The same things were measured in two ways. Each way mixes the same 13 hidden numbers, adds some noise and spreads widely along 8 directions of its own, which tell nothing about the thing.
(in the rows, 128 means zero)
Some things both ways: the first way, then the second way.
[175 103 145 131 136 122 124  97 151 151 113 146 125 113 159 168 152 117
  86  91 157 101 101 189 129]
[164 133 131 156 106 109 142 125 115 161 131 119 139 148 123 127 131 116
 132 112 124 170  93 150 107]

[ 99 142 112 150 127 144 118 110 156 117 105 143 119 129 123 125 118 132
 109 122 144 110 151 117 107]
[ 86  90 111 143 128 128 133 140 141 133 119 180  91 149  76 124 133 113
 122 107 146 109 128 127 133]

[142  88 128  61 155 140 116 145 132 117 145 128 112  96  85 102 105 116
 156  77 111 106 116 115 102]
[133  86 148 212 129 117 133 121 153 107 114 139 165 131 124  63 136 107
 105 147  94 171  97 137 155]

[150  91 136  85 116 126 110 146 126 128 140  92 129  88 134 134 148 121
 126 126 154 139 105 159 100]
[ 99 119 129 109 127 105 122 142 114 131 148 124 122 124 166 115  95  93
 133 151 161 147 114 189 137]

[117 135 112 161 153 108 101 109 117 112 166 132 141 127 113 117 132 168
 140 100  91 119 143 132 147]
[124 119 127 121 121 143 113 141 132 128 110 114 112 100 131 124 138 119
 147 143 151 101 132 125 124]

[135 121 124 126 110 140 105  99 108 121 148 177 155 107 135 125 141 120
 152 139 129 142 131 141 147]
[106 102  90  41 105 138 105 192 105 146 153  95 130  85 128 128 144 141
 151 146 138 105 172 131 150]

[152 127 166 130 109 145 119 115 144 147 132 128 129 163 117 152 143 101
 131 136 148 141 126 117 145]
[102 164 106 113  95 168 126 130 103 189 100 141 175 129 120 122 119 127
 112 130 136 133 105 154 137]

[119  99 153  86 141 132  99 147 136 117 170  87 131 139 108 111 127 127
 158 124 121 151 134 130 149]
[112  98  95  79  70 116 123 183 171 117 143 143 142  74 111 104  86 119
 123 150 165 135 124 117 127]

[138 141 161 144 107 102 141  88 145 131 117 147 142 161 164 162 128 142
 119 147 133 131 134 151 151]
[151 134 123 126 166 150 131 142 110 139 100 150 160 191  92 148 161 149
 131  91  92 120 141  68 118]

[113 111 123  95 145 117  90 154 100 164 123 113  91 113 132 111 161  71
 162 140 156 150 144 124 143]
[101  91 125  67 116 157 127 191 117 161 136 173 172 147  89 145 165 140
 111  91 120 169 180 102 128]

[123 112 131 120 149 149 123 151 149 141 113  88  71 160 106 135 146 115
 113  92 148  90 147 124 108]
[125 125 107 134 131  91 135 131 136  79 139 124  92 133 144 126 110 108
 155 152 178 134 129 127 135]

[161 146 162  89  91 166 112 104 145 119 159  95 140 137 100 126 137 167
 123 130 139 131 127 105 114]
[ 96 133 111  95 213 135 127 126  83 120 134 178 126 201 137 153 164 125
 166 119 162 152 180 117 140]

[ 96 149 126 119 182 167 129 131 112 124 151 127 125 116 124  75 109 109
 134  99 106 119 127 116 118]
[124 119 125 164 161 116 155 100 119 105 135 186 115 134 136 116 126 142
 116 178 138 156 163 146 157]

[ 99 108 119 103 158 114  80 123 126  98 159 123 145 116 137  88 113 144
 138  93 122 113 109 134 134]
[ 99 152 120  49 100 162 135 154  80 218 130 151 145 157 114 159 133 129
 132  96 118 126 149 179 128]

[165 116 112  88 121 177 122 118 115 166 139 108  84  90  58 100 120  91
 162 129 152 157 122  66 117]
[ 98 122 153 214 176 158 123  87  98 100 100 118 123 171 137 115 177 105
 136 116 130 115 132 134 161]

[151 104 126 103  86 181 106 102 168 128 152 119 130  73  92  99 119 143
 114 127 143 125 108  89  88]
[169 118 137 157 163 132 105 137 135 116 119 128 194 141 103 110 146 121
 119 103 105 127 112  75 155]

[139 114 149 124 144  96 170 127 138 157 121 114 125 141 115 150 119  83
 139 125 144 119 126 169 128]
[141  98 135 149 137  88 141 161 159  97 158 135 161 109 133  98 108 145
 124 157 126 149 157 116 149]

[153 113 144 117 130  81 213 151  73 120 124  48 150 156 119 163 110 137
 142 167 140 151 102 164 159]
[ 80 126 129 100 131 134 126 134  87 162 139  96 136 127 141 131 135 115
 112 143  85 121 128 159 148]

[ 98 114 120 150 168  98 110 138 134 117 140 125 104 144 135 117 120 137
 138  86 117 112 134 152 142]
[ 78 131 142 162 150 133 129 120 114  88 120  86 155 157 157  93 140  67
 133 146 110 109 116 157 188]

[102 135 127 129 130 113 122 153  78 109 118 115 134 143 173 121 142 125
 125 155 130 119 136 118 128]
[112 125 119  67 125 120 133 150  80 166 145 152 119 144 142 159 121 146
 117 146 129 174 156 144 116]

[130 122 122 140  87 125 176 167 168 112 105 124 105 131 128 166 134 187
 108 144 124 112 149 196 130]
[116 101 140 149  99 149 137 132 134 156 112 164 183 130  72  92 128 105
  74 127  83 123 102 120 170]

[152 133 130 109 130 128 118  79 134 149 115 118  87 132 103 150 119 129
 125  92 156 115 131 113 106]
[157 120 150 139 175  90 145 125 139  59 134 117 131 148 144 127 166 113
 140 153  84 151 170  93 165]

[188 118 150 121  88 137 154  97 164 145 117 115 134  98 140 183 151 155
  81 124 152 129 101 185  99]
[127 139  99 145 182 173 110 114 122 147  76 191 157 167  90 101 149 112
 123 123 124  92  95 136 154]

[132 130  90 145 139 105 148 133  96 135 128  94 101 169 101 161 103 153
 112 133 115 120 136 113 141]
[142 145 119 112 132 137 127 118 101 152  91 116  69 125 123 160 148 118
 152 117 132  70 130 131 124]

[ 77 127 130 143 135 157 131 158  97 111 124 147 139 144 160 102 151  89
 139 127 124 115 122 129 124]
[127 106  98 112 125 111 111 147 123 111 128 113  66 111 126 154 124 150
 132 128 151 127 126  90  88]

[131 129 142 105  92 169 152 138 153 117 124 146 124 164 100 122 142 127
 152 109 139 102 130 140 126]
[ 95 118 132 145 107 107 128 124 111 120 130  67 119 115 131 126 137 121
 140 127 119 127 108 113 128]

[119 168 145 175 168 117 154  85 113 112 122 133 152 171 135 137  94 151
  94 127  96  97 146 103 150]
[144 120  63  91 162 129 137 149 125 131 131 152  97 113 107 141 144 155
 159 135 137  95 172  94 114]

[108 114 117 140 164 122 112 139 101 135 149 101 129 119 156 105 104  90
 116 162 128 154 127 105 128]
[131 123  95  88 143 141 115 166  91 147 128 133 179 131 120 122 123 122
 112 131 127 112 138 123 169]

[136 132 150 123 111 141 143 125 164 125 126 131 125 120 106 150 136 127
 140  77 153 125  99 178  93]
[121  97 131  92 140 112 116 148 142  89 153  91 152  75 137 126 141 110
 111 122  78 142 154  96 154]

[144 118 105  65  78 160 102 115 127 126 119 152 111 107 123 112 140 140
 127 152 126  99 157  86  92]
[107  86 121 142 118  67 138 158 146  95 139 108 127 109 134  89 127 109
 159 164 142 151 112 128 140]

[119 127 109 102 123 142  96 128 127 168 120 148 100  84 132 108 152  74
 145 133 164 142 137 135 105]
[124 102 164 155 116  87 140 130 162  82 137 109 127  81 147 106 104 117
 123 173 128 133 131 122 147]

[ 99 126 127 122 156 150 154 127  97  98 148 125 163 124 152  86 118 135
 130 119 104 113 110 148 136]
[171 117 141 176 159 104 128 107 118 105 112 128 134 147 113 114 144 151
 117 166  85 141 107  89 140]

[ 91 144 140 151 188 120 118 129 106 130 111 125  97 146 150 113 122  94
 139  99 127 129 143 101 133]
[109 148 119 129 112 133 157 107 111 112 127 123 107 116 169 131 104 119
 106 171 125 143 139 175 140]

[158 139 146  81  80 171  86  81 161 140 103 140 112  78 120 118 145 138
 118 157 156 142 156  62  99]
[138 105 104 116 152  98 132 153 148  65 147  83 125 110 147 121 126 102
 166 128 137 113 136  91 120]

Other things, the second way, with their names:
<19>: [146 145 124 116 105 128 141 106  96 163 118 123  80 138 122 151 119 136
 151 143 137 102 112 152 107]
<193>: [147 144 163 134  86 139 149 122  92 177 125 116 139 119 146 135  99 148
 123 149 133 114 134 164 132]
<615>: [172 139 167 169 151 104 126  83 127  82  95 106 120 115 148 131 127 125
 135 142 107 115 106 106 144]
<772>: [150 157 108 119 134  89 150 101 118  95 154 121 115  97 192 124  87 105
 146 171 174 161 135 178 142]
<96>: [126  97 132 139 118 113 117 130 171 102 109 153 131 101  95 103 136 123
 142 121 124 142  94 110 124]
<265>: [109 159 142 160  84 163 154  96  97 200 122 149 106 152 138 150 105 122
 118 103 163 152 104 218  80]
<659>: [154 103 125 129 171  78 137 147 125 100 133 144 137 140 131 120 144 117
 161 130 140 149 145 113 148]
<255>: [133 108 119  37 131 106 122 160 111 136 186 136  70 118 136 183 117 163
 163  95 159 139 190 131  96]
<736>: [134 116 112  78 119 125 131 156 115 135 154 148 114 141 135 148 124 148
 122 128 129 175 163 127 113]
<414>: [160 174 157 143 142 122 154  79  85 137 132 158 121 162 176 147 105 128
 116 161 142 169 148 177 148]
<176>: [108 108 117 122  88 104 139 138 134 136 141 161 122 102 116 110  90 151
 120 141 151 155 126 158 140]
<39>: [126 132 120  99 121 116 131 137 120 134 133  77 135  89 156 131 129 119
 152 115 103 130 118 151 109]
<10>: [ 73 137 139 108  99 110 145 132 130 142 134 123 126 100 157 110  85 102
 132 175 143 119 116 200 145]
<109>: [135 123 112 152  68 125 133 115 137 159 117 137 108  87 116 122  98 117
  97 129 146 159  73 162  92]
<81>: [108 161 116  79  65 129 148 125  90 168 138 129  80 115 156 161  95 151
 149 160 171 142 134 210 106]
<313>: [121 126 119 153 174 155 126 110 122 136  76 191 166 145 101  88 160 124
 138 169 122 122 113 131 163]
<679>: [ 94 145 116 132 122 144 153 120  99 185  94 144 132 132 116 121 154 105
 138 156 127 109 125 160 141]
<100>: [133  95  95 137 171 112 105 157 148  74 134 146 138 123 121  93 147 131
 136 167 140 132 152  92 166]
<4>: [115 128 125 101 117  83 156 123 149 102 168 147  80  80 157 131  57 137
 138 173 166 116 153 175 128]
<99>: [ 88 108 150 180 129  75 158 107 128 114 122 168 108 159 136 107 122  91
 135 139 153 185 100 185 140]
<725>: [ 97 131  82  22  94 171 129 171  89 194 139 125 157  89 127 141 155 123
 129 116 114 126 183 153 149]
<393>: [150 128 151 166 142 117 137 108 145 106 103 131 137 132 121 132 125 132
 116 132 107 146 103  91  99]
<551>: [115  85 130 138 102  92 120 165 131 110 172  76 104 115 136 134 126 127
 150  95 152 151 136 129 111]
<20>: [138 148 137  98 117 139 116 125 108 151 105 112 123 125 125 135 104 145
 116 166  99  88 108 107 134]
<795>: [146 111  97 152 132 120 125 114 130 132 101 129 115 105  97 121 136 111
 131 104 124 121  84 103 109]
<608>: [116 129  97 136 123 149 151 114  98 178 117 145  91 120 124 149 128 134
 125 122 147 126 135 139  84]
<378>: [147 119 103  98 142 157 122 135 104 143 125 159  53 142 118 180 134 184
 144  94 156 113 178 102  78]
<221>: [110 111 118 125 147 152 110 134 136 103 125 126 161 130 129 112 151 104
 112 115 104 153 125 113 137]
<604>: [139 117 143 157 177 129  99 117 117 102 105 131 139 154 126 118 149 121
 150 103 131 120  99 124 142]
<247>: [139 124 126  99 136  92 128 155 131 110 157 132 154 101 154 114 111 132
 154 148 152 153 149 167 158]
<714>: [114 126 129 109  92  79 154 143 131 174 149 175 136 109 141 115  73 135
 102 172 135 201 110 197 120]
<278>: [170 138 126 147 140 153 129 117 107 159 110 174 124 155 120 140 134 156
 100 126 117 149 149 116 123]
<87>: [ 78 118 117 135 186 125 130 134 139 122 118 140 134 122 129 100 132  98
 144 154 125  83 135 128 151]
<441>: [173 123 180 180 169  59 147  93 147  67 129 121 125  98 158 112 101 127
 141 200 121 126 122 110 155]
<338>: [105 109 117 121  94 123 115 145 121 146 118 100 151 114  90 117 125 122
 102 133  94 118  83  87 129]
<699>: [ 60  62  97  95 102 112 117 172 143 124 148  99 164  44  87 104 147 112
 124 115 112 123 124  86 147]
<149>: [142  85 124 130 158  92 124 129 165  77 156 153  87  73 125 126  90 160
 145 138 163 107 156  94 116]
<647>: [ 85 125 101 156 119 130 116 130 135 130 119 136 132 131 114  97 136 105
 125 144 143 142  94 152 143]
<390>: [144  99 119 129 122 106 105 153 140 116 145 117 121 106 124 125 118 128
 115 121 139 146 122 104 124]
<395>: [ 97 121 119 114 165 159 104 147  92 149  91 137  83 155 112 153 154 130
 158 122 166  58 148 106 120]
<31>: [142 126 129 143 131 142 130 118 100 168 123 176 148 131 138 110  97 132
  98 137 141 150 127 167 144]
<678>: [138 132 126  76 133 105 130 157  96 124 171  49 164 100 144 157 126 104
 133 102 110  91 162  98 157]
<687>: [160  70 110 149 180 139 120 154 163  71 120 142  86 150  75 145 170 139
 148  77 122  83 163  17  88]
<303>: [ 76 107  79 108 170 160 104 145 110 115  96 128  94 161  96 141 173  86
 141  91 134  78 123  84 127]
<621>: [124 133 128 102 125 146 142 132 104 163 125 138 135 145 138 137 138 113
 130 121 117 148 134 169 114]
<544>: [ 96  52  75  99  85 117 110 190 143 131 134  83 149  62  63 104 161 118
 125  95  88 119  96  79 121]
<668>: [ 95  97 161 169 144 104 124 133 170  62 117 119 125 130 128 103 128 113
 108 163  92 133 114  95 142]
<353>: [108  94 107 124 151 130 136 162 128 117 126 189 105 163 112 133 155 120
 136  99 159 149 176 140 140]
<657>: [183 167 135 109 179 175 124 126  96 146 116 160 128 193 149 163 139 155
 133 117 120 125 174 125 115]
<249>: [153 137 136 104 137 131 138 130 102 156 127 106  80 112 156 159 123 136
 159 141 142  89 157 147  99]
<272>: [198 116 167 167  88 109 153 125 156 143 109 141 116 123 115 140 107 147
  86 112  75 175 108 116  73]
<409>: [ 82 107 151 153 127 120 148 139 118 129 147 143 132 159 138 125 126  97
 117 132 153 163 152 151 135]
<262>: [166 131 116  96 160 132 115 141  89 145 124 128 120 119 142 143 116 157
 155 139 159  81 160 110 134]
<498>: [174 117 136 138 149 163 119 142 129 152 100 164 136 150  96 142 163 143
 137  89 132 116 160  83 114]
<302>: [182 157 132 122 135 178 124 107  79 173 114 162 140 157 106 163 125 192
 119 115 133 109 151 101 118]
<266>: [194 107 131 193 173 128  96 105 132 119  81 127 100 147  96 130 154 141
 131  99 116 113  80  43  88]
<494>: [ 89 130 107 157  98 152 136 140 149 151  98 144 185 123  99  72 137  73
  87 155  98 129  87 167 172]
<628>: [142 119 159 145 157  98 133 115 107 104 155 102 108 136 179 146 109 123
 111 131 113 163 146 126 118]
<635>: [119 110 127 117 144 125 119 156  91 144 129 148 148 186 120 136 155 113
 110  92 114 177 142 128 148]
<558>: [165 141 117 104 173 111 115 127 133  81 146 100 122  75 162 134  98 147
 147 179 141  79 154  95 140]
<563>: [116 157 118  77 107 144 118 124  95 168 116  93 123  99 151 140 117 121
 123 144 109 109 115 147 129]
<230>: [222 178 174  69 102  94 155 121  98 170 149  97 121  93 160 192  88 182
 148 137 110 113 164 141 106]
<567>: [116 101 118 115 112 155 131 145  98 176 101 163  86 148  76 166 174 145
 118  88 121 126 150 106 104]
<201>: [175 155 161 136 159 123 146 120 122 139 119 161  77 155 176 146  97 165
 148 168 142 116 167 178 106]
<376>: [227 180 124  80 128 114 135 130  86 159 145 114 119 133 166 189 109 165
 140 112 134 151 158 141  96]
<588>: [165 111 110 121 107  58 130 147 160 124 155  90 101  49 139 119  90 121
 138 157 132 130 105 124 103]
<636>: [140 140 104 162 128 111 146 131 100 165 107 107 124 135 126 123 137 123
 157 132 142 112 105 148 117]
<59>: [123 172 138 157  94 142 165  99  85 181  98  93 131 153 143 142 121  99
 101 149  96 122  96 151 118]
<258>: [147 139 128  81 118  99 131 135  94 134 149  86  47 148 136 199 124 151
 177 102 155 111 144 104  67]
<63>: [153 144 153 123  89 133 119  99 119 148  91 143 114 106 119 124  96 148
 120 177 133 103 101 117 146]

Some of these things the first way, each followed by its name:
[144 123 139 139 166 126 148 151 115 113 139  93 143 163 106 144 109 116
 112 108 125 110 107 125 136] : <266>
[125 150 136 176 104 137 132 145 140 127 122 149 129 162 154 161 144 144
 104 148 135 137 128 158 161] : <414>
[ 84 148 105 123 141 168 113 137 106 138 113 154 117 134 120 105 136  80
 149 138 130 147 154 102 134] : <567>
[114 126 156  88 128 141 108 132 122  98 150 123 159 129 134 107 122 120
 156 131 146 146 120 138 131] : <20>
[151 131 124 147  86 116 132 121 120 123 136 165 118 133 126 169 134 177
 122 129 105 109 130 146 140] : <725>
[108 100 137 150 176 104 151 145 141 128 125  93  99 139 114 148 139 142
 117  72 108  86 130 174 124] : <494>
[111 172 141 129 124 186  99  90 175 120 137 178 174  91 126  81 122 100
 128 118 148 143 122 122 100] : <149>
[ 78 136 146 109 132 179  86 168 164 140 122 157 119 103 115  96 179  76
 160 115 151 138 158 151 123] : <409>
[109 142 112 184 120 121 102  88 140  89 138 153 114 107 173 131 134 210
  83  85 102  66 142 142  77] : <303>
[126 118 146 145 111 104 129 128 126  89 139 115 140 115 121 131 131 194
 135 122 102 114 131 120 134] : <657>
[166 127 147 110 112 153 190 144 136 130 138  87 142 161 109 170 111 157
 100 145 113 144 103 154 142] : <795>
[155 151 126 127 178 112 112  96  99 192 107 117  92 136 128 161 142  76
 101 127 156 123 152 121 136] : <679>
[139 125  98 111 117 145 131  69 103 119 111 143 126  89 143 104 107 144
 113 144 120 111 136  74  99] : <544>
[148 134 155 133 169  77 162 120 154 123 110 114 130 180 118 173 129 139
 125  46 124  85 112 184 124] : <39>
[149 133 144 102 120 156  95  72 152 125 106 125 119 110 131 119 148 123
 116  99 188 105 132 117 101] : <258>
[142 127 127 151  92 130 168 140 130 128  99 108 122 117 120 144 162 171
 117 161 122 130 141 125 152] : <265>
[125 123 133 181 132 125 144 126 120 138 119 155 130 147 149 158 148 106
 109 123 131 103 125 165 136] : <100>
[125 156 123 134 100 128 145 100 169 118 135 145 153 141 122 133 129 170
 121 116 128 121 129 173 130] : <230>
[136 143 146 170 166 127 167 130 127 110 145  88 140 173 103 116 104 146
 129 128 119 124 136 120 175] : <302>
[111 128 130 108 113 165 142 158 124 108 119 143 115 121 104 102 134 123
 156 109 122 107 130 112 102] : <378>
[ 91 136 112 167 109 152 121 136 168 130 127 150 108 101 146 103 131 138
  99 132 141 103 135 148 105] : <678>
[117 135 127 111 122 110 137 130 107 108  99  80 139 163 120 138 112 132
 111 158 129 109 147  62  99] : <714>
[136 138 119  83 135 168 116 138 121 151 134 125 123 114 119 110 155 115
 126 125 119 128 137 126 124] : <313>
[135 130 100 124 107 119 124 130 125 144 133 142 120 150 152 154 123 138
  98 151 117 121 134 144 126] : <659>
[115 135 143 101 140 136 132 138 125 135 116  83 112 136 113 109 141 119
 137 122 136 124 139  98 113] : <393>
[107 127  98 169 148  98  92  83 125 122 156 166 121 122 159 132 106 155
 114  96  94 113 135 139 118] : <353>
[114 127 139 119  99 192 126 148 179 126  87 129 100 132  97 130 162 116
 111  99 145  95 138  99  80] : <376>
[ 84 134 129 138  98 146 112 160 134  82 134 176 148  97 156  98 133 144
 137 116 110 105 117 139  90] : <628>
[153 135 148 133 126 118 113 113 130 122 119 126 125 144 128 160 132 121
 118  99 158 114 113 131 111] : <563>
[131 108  89 122  95 106 149 140 110  98 153 113 135 156 127 130 120 209
 123 123  86  99 109 144 150] : <96>
[128 164 122 136 189 112 135 114 132 158 128  89 125 154 119 133 113  93
 111 114 151 138 140 147 129] : <441>
[166 122 130  96 133 149 115  82 130 125 127 131 125  80 154 122 138 156
 101 103 151 110 117 159 115] : <19>
[131 151 130 139 112 173 125  98 150 127 120 110 116  72 103  89 140 142
 106 116 147  94 140  82  58] : <558>
[117 141 130  92  95 192 101  89 133 116 122 148 138 120 119  89 155 132
 154 130 134 142 147  78 122] : <81>
[188  99 141  61 118  95 134 110 133 168 113  65  84  94 110 163 145 109
 130 106 187 124 118 160  77] : <10>
